All groups share one centre, and each spreads out both ways along 10 directions, with some noise.
In the rows, 128 means zero.
Some rows, each with its group after it:
[104 171  75 227 149 167 119 138 139 104  63 134 183  89 121 155 187 165]  Q_666
[122 155 200 137 133 127 112 134 181 178  67  88 146 143 135  99  96 104]  Q_609
[110 135 133 153 123 126 153 112 128 141 152 104 138 141 143 141 136 123]  Q_504
[151 129 136 122 110 104 157 131 112 158  90 109 159 124  99 200 107  95]  Q_752
[157  88  63 136 128 104 100 142  72 131 134  99 121 113  76 146 138 106]  Q_752
[ 91 126 123 123 127 137 109  99 141 103 145  80 138 114 111 130 130 100]  Q_609
[168 110  99 145 139  88 125 131  96 134  87 127 106 121 116 179 150 155]  Q_504
[129 160 151 132 140 141 130 118 148 116  71 104 138  96 124 133 140 144]  Q_666
[217 120 185 123 137 127 142 142 115 154 114 145 122 106 149 128  68 139]  Q_752
[130 118  96 158 107 108 172 149 122 120 136 141 152 106 149 127 127 165]  Q_609
[133 100 139 122 134 125 137 133 113 134 148  96  91 148 122 140 156  95]  Q_666
[ 98 175 112 114 167 127 134 157 145 133  94 134 114 128 117  52 166  76]  Q_666
[110 121  93  98 115  27 137 119 156 115 136 109 110  70 120  99 121 111]  Q_50
[163 199 153 159  99 106 187 152 147 159 118 146 150 111 145 104 165 137]  Q_55
[118 148 158 115 179 155 184 137 126 115 102 109 108 165 144 127 128  84]  Q_666
[150 120 132 119 114 114  83 142 139 132 122 103 124 111  96  92 124 114]  Q_845
[159 157  71  95 204 150 148 133  68 111 132 203 104  92 132  79 101 116]  Q_845
[151 120 145 117 107 130 154 170 134  98 131 152 108 169 146 102 139 173]  Q_845
[156 115 149 139 113 159  81 130 130 124 120 145 133 155 122 150 117 156]  Q_50
[146 110 127 120 135 129 157 146 111 100 105  74 114 139 105 147 140 114]  Q_55
[177  92 183 133 134 130 103 151 157 106 124  69 106 144 129 108  96 107]  Q_55
[138 121 112 148 126 142 117 160 137 106 125 125 156 133 127  82 100 137]  Q_752
[115  95 124 157 159 179  62  97 149  69 128 136 154 127 138 169  76 146]  Q_609
[114 142 143 147 117 108 143 116 142 161 129 121 143 131 131 167 145 106]  Q_845
[142 118 117 168 135 115  92 171 138 166 141 146 116 144 134  65 149 105]  Q_609
[129 148 166 160 149 131  70  99 179 133 110 110 136 121 142  96 100 123]  Q_55
[108  93  60 176 151 149 105 122 109  76 185 100 127 124 121 122 148 113]  Q_609
[174 105 119 164 130 148 145 148 101 154 147 170 172 111 142 167  69 116]  Q_752
[125 144  88 139 169 164 159 153 119  80 123 161 140 109 140  89 120 127]  Q_55
[129 110 103 108  64 129 182 203 127 104 130 113 175  67 109  73 120 147]  Q_666
[166 161 132 104  91 124 127 128  98 168 165 185 122 165 106 151 158 121]  Q_752
[ 79 129 127 103 141  79 187 139 153 135  73 104 127  92 128 156 153  82]  Q_752
[114 140 126  66 146 159 137 139 103 136 106 135 120 121 106  97 119 107]  Q_504
[125  97 180 136 114 130  75 125 169 150 147  99 108  85 145  82 135 139]  Q_609
[167 156 134  88 131 110 176 161 110 106  86  94 101 124  91 118 161  97]  Q_55
[132 134 120 112 154 138 149 126 121 103 107 144 133 135 124 155 109 110]  Q_55
[153 114 145  91 128 129 159 153 108 102 117  96  85 140 106 139 166 112]  Q_504
[163 110 165 144 124  93 118 123 145 116 124  95  84 169 135 157 153 143]  Q_845
[130 139 101 156 109 114 118 130 127 153 126 148 157  99 128 115 120 153]  Q_845
[105 124 128 132 141 154 130 131 136 118 115 108 151 166 116 149 110  89]  Q_666
[130 146 131 121 198 162 112  93 136  69 111 136 114 159 148 115  74 134]  Q_504
[164 142 157  84 126 156 174 155  95 145 146 164 109  96 131 103 141 111]  Q_845
[148 128 108 169 100  84 149 148 131 146 119 103 153  85 126 117 132 140]  Q_50
[127 116 127 149 127 133 148 154 134 125 147 133 130 136 143 121 142 118]  Q_845
[152 147 120 104  92 114 163 159 113 135  93 115 164 148  85 156 114 106]  Q_752
[129 189 101 105 109  93 170 115 141 109 148 191 165 151 118 151 108  92]  Q_504
[128 117 178 154  90 104 110 138 144 200  84  72 135 129 112 157 163 126]  Q_504
[107 145  70 152 139 105 131 125 124 135 140 185 145 138 133 139 133 121]  Q_752
[143 112  97  95  76 179 128 204  93 107 113 166 165 174  72 138 141 130]  Q_50
[106 180 151 143  80 116 139 159 184 162 121 107 182  75 101  84 161  68]  Q_55
[164 115 160 138 141 132  92 104 119 137 156 147  79 130 149 136 148 154]  Q_666
[122 121 110 175  96 114 130 155 134 155 155 141 154 130 139 109 141 144]  Q_55
[106 121 112 161 128  86 116 101 142 140 151 134 122 140 144 159 143 127]  Q_50
[102 143  44 151 165 104 124 101  81 157  63 125 155 132 107 164 102 155]  Q_504
[172 102 129 135 136 140 163 184 116  95 161 137  99 111 145  75 141 127]  Q_55
[102 126 150 144 128 114 118  99 144 162 118  83 142 185 110 200 131  66]  Q_666
[127 141 113  76 110  98 122 131 136 119  67 155 146 117  95 154 103 139]  Q_609
[130 130 136 137 115 130 131 127 147 127 141 154 143 112 146 118 113 144]  Q_609
[109 107 130  62 103 144 160 172 132 120 151 172 158  97  94 153 125  28]  Q_55
[146 117 146 125 118 130 176 172 102 146 120 102  94 150 131 115 176 139]  Q_504
[129 131 194  88 142 165 135 106 137 112 158  94  89 108 148  92 137 120]  Q_609
[183 209 158 137 170 157 145 129 100 176  74 159 120 165 128 116 137 124]  Q_50
[175 174 136  40  97  69 123 142 138 132  98 191 111 125  74 152 144  86]  Q_504
[104 112 128 143 138 136 122 116 135 116 127  96 123 128 128 150 148 113]  Q_752
[ 89 142 151 145 125 178 128 113 146 162 127 124 189  84 139 132  95 102]  Q_845
[137 112  82 189  90 134  68 167 125 148 112 109 179 132  86 119 141 144]  Q_50
[131 136 114 122 136 125 128 134 137 108 141 150 125 131 127 101 123 117]  Q_504
[125 114 114 139 119  88 112 131 152 127 152 137 123  98 143  95 120 133]  Q_50
[105 149 104 201 142 139 112 106 131 153 134 171 159 205 145 190 138 130]  Q_50
[ 90 120 109 156 109 128 105 132 151 139 130 115 155 120 126 112 133 138]  Q_845
[112 114 111 140 129 111  97 150 134 152 164 123  99 128 118  81 184  89]  Q_666
[135 178 120 128 157 134 244 137  82 131  68  89 145 154 116 185 149  89]  Q_50
[121 131 153 139 140 115 107  74 126 160 114 106 101 109 142 160 146 160]  Q_845
[115  75 141 147 139 193 115 151 124  81 136  65 121 103 128 118 144 130]  Q_666
[141 108 117 142 141 128  99 125 121 117 130 132 112 129 124 140 137 134]  Q_609
[ 92 136 125 174  88 105 124 103 150 164 110 109 173 122 133 176 138 167]  Q_845
[183 147 181  88 158 128 155 120 117 107  87 101  79 151 128 149 125 123]  Q_55
[ 95  79 141 136 111 156 184 144 138  87 151  82 153 126 141 171 123 112]  Q_50
[130 129 167 161 123 120  87 122 137 216  69 111 139 125 135 143 126 154]  Q_504
[153 169 117 164 125 121 215 155 123 119 126 186 162 182 167 146 109 151]  Q_504
[139 111 132 129 135 158 149 170 124  75 135  95 102 138 138  70 149 155]  Q_752
[102 144  63 136  93  93 107 150 135 118 117 105 148 153  80  98 160 126]  Q_752
[135 155 116 187 128  83 169 128 141 172 150 179 151 164 170 141 120 124]  Q_666
[125 170 130 121 103  87 187 142 141 151  95 131 163 134 118 143 125 112]  Q_666
[ 82 103 145 126 133 155 136 113 153  93 149 128 140 164 148 176 112 106]  Q_50
[125 120 135 104 121 136 110 139 141 120 105 121 138 127 104 136 118 116]  Q_609
[142 129  97 110 147 105 148 122  95 101 129 123  85 118 124 121 150 142]  Q_609
[121 144  96 134 130 134 158 161 132 110 116 163 163 138 132  99 104 125]  Q_752
[147 117  90 141 156 133 143 129  86 120 140 140 108  96 140 118 140 149]  Q_845
[207 133 163 101 181 123 142 141 117  90 129 151  53 124 152  89 124 126]  Q_55
[125 142 113 127 117  90 133 122 152 125 106 141 157 125 123 141  93 127]  Q_50

New rows, each followed by its group:
[104 116 111 127 156 127 121 134 143 116  87 111 152 107 118 127  88  91]  Q_752
[160 146 163 206  98  99 132 138 199 120 179 173 150 153 181 122 122 140]  Q_504
[143 107 112  98 182 199 175 154  74  35  79  83  90 114 114 141 155 146]  Q_666
[111 151 190 160 135 197 167 101 143 139 121 152 172 151 184 182  95 159]  Q_55
[141 135 142 111  90 119 118 127 120 143 116  82 130 152  81 156 157 110]  Q_752
[141 118 144 144  94  98 142 155 141 162 105 116 139 112 132 138 141 144]  Q_609
[ 87 127  99 115 133  87 126 145 155 137  96 120 144  94 104 117 128  78]  Q_752
[170  86 126 139 104 123 115 155  99 139 130  73 127 107  95 135 128 113]  Q_752
[152 111 121 120 116 144 170 191 127  73 116 112 140 175 110 128 119 107]  Q_845
[120 124 104 136 134 200  85 155 132 106 167 174 164 145 125  62  90 112]  Q_752
[135 166 166 143 138  92 126 108 173 145 125 166 100 133 177 100 136 163]  Q_752
[142 111 119 145 173 129 125 136 101 121  84  88  85 158 134 118 142 158]  Q_504
[ 97 112 105 127 141  64  88  90 167 117 145 119 104 110 136 117 119 118]  Q_50
[137 125 140 148 147 152 156 130  93 132  98  63 109 145 112 171 172 109]  Q_50
[126  89 100 183 157 183 164 162 112  95 154  98 167 103 136 133 105  83]  Q_845
[151 122 117 149 133  71  85 126 162 133 135 134 125 105 121 118 114  89]  Q_55
[171 131 106  98 135 110  98 142 106 139 110 146 124 123  93 106  97 106]  Q_752
[143 133  67 132 141 109 104 135 110 116 147 200 134 169 124 124 101 136]  Q_666
[153 100 106 152 168 109  75 121 138 105 147 150  99 128 146  97  94 132]  Q_55
[140 161 159  93 124 106 143 129 136 163 126 154 108 153 128 118 140  93]  Q_666
[120 145  63 122 158 124 179 165 101  84  84 118 129 125 110 106 142 124]  Q_666
[196 166 108 124 139 139 175 150  86 103  57 163 152 156 115 162  85 168]  Q_50
[124 131 107  93 159 138 138  77  78 140 125 141 121  89 120 176 111 127]  Q_504
[118 132 120 176 145 124 138 103 125 128 138  95 114  60 140 155 194 129]  Q_55
[147 113 160 150 119 109 107 129 155 127 131  98 111 152 130 140 137 117]  Q_845
[ 80 100  76 150 110  96 105 125 151 110 130 102 158 135 107 155 124 111]  Q_50
[ 99  80 134 135 130 171 135 126 112 110 130  88 138 145 130 174 121 129]  Q_55
[124 134  89  81 112 133 157 187 114 109 145 184 136 140 114  81 135 108]  Q_50
[112 145 128 154 140 110 117 134 168 137 114 112 138 104 142  69 124 116]  Q_666
[123 170  94  98 178 100  86  80 107 160  98 168 101 128 120 102 106 139]  Q_504
[118 138 128 159 122  59 150 118 159 157 106  77 137 112 135 119 129 120]  Q_666
[136 109 149 120 161 149  94 128 159  58 142  91  90 140 131  97 127 109]  Q_504
[175 141 133 133 133 111 165 165 131 112 137 158 122 109 140 102 129 109]  Q_55
[136  63  78 138 103 142  66 145 120  79 152 107 144  80 104  99 104 172]  Q_666
[110 145 157 177 102 142 127 134 166 153 119 102 173 130 142 116 127 134]  Q_55
[132 137 125 158 113  72 125  99 134 146 136 101 115 139 122 163 161 123]  Q_504
[138 153 179  88  78 114 120 146 164 172 170 214 129 140 142 100 133 116]  Q_50
[147 154 158 158 119 130  90 115 143 173 134 181 129 164 143 145 131 143]  Q_50
[114 127 137 140 115 126 111 135 157 135 108  89 160 112 113 119 112 107]  Q_50
[ 97  89  70 165 111 137  71 164 134 128 176 128 147 124 106  81 153 101]  Q_666
[165 152 163 153 160 131  98  85 133 129 105 151  99 116 154 155 136 176]  Q_666
[159 124 173 116 130 129 115 149 184 106 105 112 160 133 112 121  58  55]  Q_55
[133 157 107 151 139 117 198 102  69 131  98 108 105 131 136 199 199 179]  Q_55
[150 109 133 139 138 149 146 157 108 119 128 130 115 149 127 151 148 116]  Q_609
[137 187 144 102 149  87  79  91 165 163 104 190 119 158 128 103  93 111]  Q_666
[108 111 124 147 157 138 150 137 139 107 111 113 136 113 149 137 112 117]  Q_752
[ 92 164 145  80 122 137 155 156 160  74  95  93 100 168 118  61 174 137]  Q_752
[125 133 146 130 129 116 130 127 147 146 114 132 137 119 131 137 119 109]  Q_752
[130 125  61 114 137 116 182 161  95  79  92 123 148 135 101 141 114 126]  Q_50
[126 136 148 119  77  97 156 147 143 143 111 118 135 162 115 160 160 128]  Q_845
[108 158 150 134 136 179 112 135 163 118 112 142 168 148 143  81  82 131]  Q_55
[104 105 103 129 133 123 123  99 104 149 159 177 115 122 141 192 144 133]  Q_55
[169 153 128 134 118  76 120 150 153 144 133 170 126 124 128  94 120 108]  Q_55
[136 103 119 164 143 132 134 124 112 140 154 138 125 114 147 159 136 126]  Q_752
[118 124 119 111 134 185  37 129 148 101 132 172 159 144 103 102  83 118]  Q_666
[ 98 141  92 184 150 118 127  73 123 136 108 146 160 137 146 208 118 158]  Q_55
[117 130 118 126  40 111 147 172 143 134 101 112 179 141  99 133 140 173]  Q_845
[122 182 122 172 112 120 151 127 149 153 105 158 177 144 145 126 119 151]  Q_55
[113 137  78 145 128  92 163 147 120 140 135 144 144 141 113 150 151  74]  Q_845
[130 179 189 141  96 138 155 133 168 160  98 103 163 128 131 126 141 120]  Q_55
[145  88 114 104 128 165 121 132  95  81 139 128 132 160 112 169  93 134]  Q_666
[131 138 102 112 155  99  97 118 131  97  96 108 101 149  96 121 135 113]  Q_504
[151 155 139 110 122 137 193 149  93 124 106 107 101 136 123 125 184 150]  Q_55
[160 115 110 187 141 114 140 165 153  87 143 148 140 181 152 124 103 108]  Q_845
[170 140 119 115 146  95 126 143 117 138 141 140 100 126 106 119 142  64]  Q_845
[142 118 137 131 143 113 170 139 120 123 119 128 105 111 150 139 142 131]  Q_752
[135 121 143 138 120 129 146 143 123 138 140 115 115 124 134 135 161 119]  Q_666
[135  67 131 111 116 142  85 161 116 150 144  73 129  76  87 105 129  66]  Q_752
[119 125 165  95 117 170 100 110 154 102 154 149 138 106 132 129 107 122]  Q_609
[121 115 146 184 118 146  95 107 142 137 175 119 120 139 154 132 159 148]  Q_752
[126 135 153 156 119 112 140 126 143 153 118  93 122 119 134 145 162 117]  Q_666
[108 161 143  72 136 163 151 135 139 127 120 192 153 125 122 129 106  85]  Q_55
[113 141 118 125 163  72  87  71 144 155  73 111 125 120 103 189 112  93]  Q_752
[123 126 129 115 135 116 102 135 141 131 117 107 112 118 117  85 132 120]  Q_609
[ 89  42  85 113  90 109  65 148 114 142 158  93 125 164  86 138 125 108]  Q_55
[150  75 112 181 157 147 134 136 122  85 145 141 139 155 168 154  69 148]  Q_55
[ 70 145  79 153 138 133 184 116 108 115 136  71 160 173 126 127 130 116]  Q_504
[154  89 143 110 133 119 146 126  90 113 115  63  77 147 110 176 160 133]  Q_55
[143 116 118  83 148 200  56 138 100  94 150 186  98 157  92 123 141 115]  Q_666
[130 141 122 155 132 146 136 152 136 137 146 155 148 153 137 105 124 103]  Q_609
[138 163 143 130 186 141 152 113 125 102  78 124 105 136 146 132 128 136]  Q_666
[114  76 142 145  82 124 104 133 135 162 152 123 152 181 133 161  99 141]  Q_55
[129 127  96 177 124 121  98 130 133 131 132 146 148 117 131 132 143 147]  Q_666
[136 128 138 127 110 111 138 124 138 138 135 138 150 150 136 145  85 125]  Q_666
[139 153 156 108 165 174 150 125 127 101 106 151 126 153 147 117  96 140]  Q_55
[140 127 153 135 118 121 115 127 147 143 124 120 133 148 132 133 113 124]  Q_55
[163 134 138 124 126  96 138 131 129 132 123 131 115 134 121 144 129 109]  Q_55
[151 122 165 160 102 173 100 116 139 126 131 146 162 114 142 178 117 169]  Q_666
[185 104 107 127 214 147 153 155 115  44 164 197  80  78 168  86 100 102]  Q_55
[125 169  85 174 204  85 137  99 129 135 112 119 105 111 155  78 123 114]  Q_50
[166  96 129 163 143 123 115 118 116 113  92  63 139 125 119 164  86 139]  Q_752
[148  81 163 166 101 146 127 153 131 144 163 128 130 174 165 122 101 168]  Q_55
[140 139 120 138 124 110 129 131 121 145 134 165 123 145 141 114 132 152]  Q_55
[152 133 165 183  65 124 184 148 139 167 120 117 196 123 140 197 123 147]  Q_50
[203 138 152 105 130 111 190 151  93  84  88  86  68 165 130 127 152 185]  Q_752
[159 119 108 123 127  82 180 132  99 118 126 129 116 146 137 153 106 148]  Q_666
[138 117 122 136 132 126 110 128 131 125 146 145 120 138 138 116 114 133]  Q_666
[133 158  99 213 117  74 157 128 157 146 145 197 153 137 188 123 130 187]  Q_752
[149 143 135 177  94  86  89  99 146 188 119 128 178 132 114 182 102 121]  Q_752
[157 155 112 121 152 148 156 111  91 123  94 155 148 110 132 147  89 164]  Q_845
[111 121 115 163  64  63 138 156 167 179 154 110 174  96 131  92 127 114]  Q_666
[133 151 152  82 172  88 136 116 133 152 124 125  62 164 136  90 133  79]  Q_666
[ 85 135  64 153 150  89 172 114 136  96 111 118 165 140 131 166  97 108]  Q_50
[100 151  94  96 106 111 136 156 129 148 121 141 151 123  89 107 145  79]  Q_845
[113 112 117 102  80 133 146 168 105 200 169 173 179  91  88 168 140  33]  Q_752
[183  74 142 201 116 113 127 163 116 152 116 119 116 100 155 177 159 182]  Q_504
[108 163 115 136 146 148 146 114 121 164 136 182 160  92 147 118 109 121]  Q_845
[126 151 105 146 142 112  92 116 143 134 115 167 141 152 127 124 106 133]  Q_50
[ 93 106 135 135  93 127 136 139 151 103  80  33 168 163  86 189 135 105]  Q_845
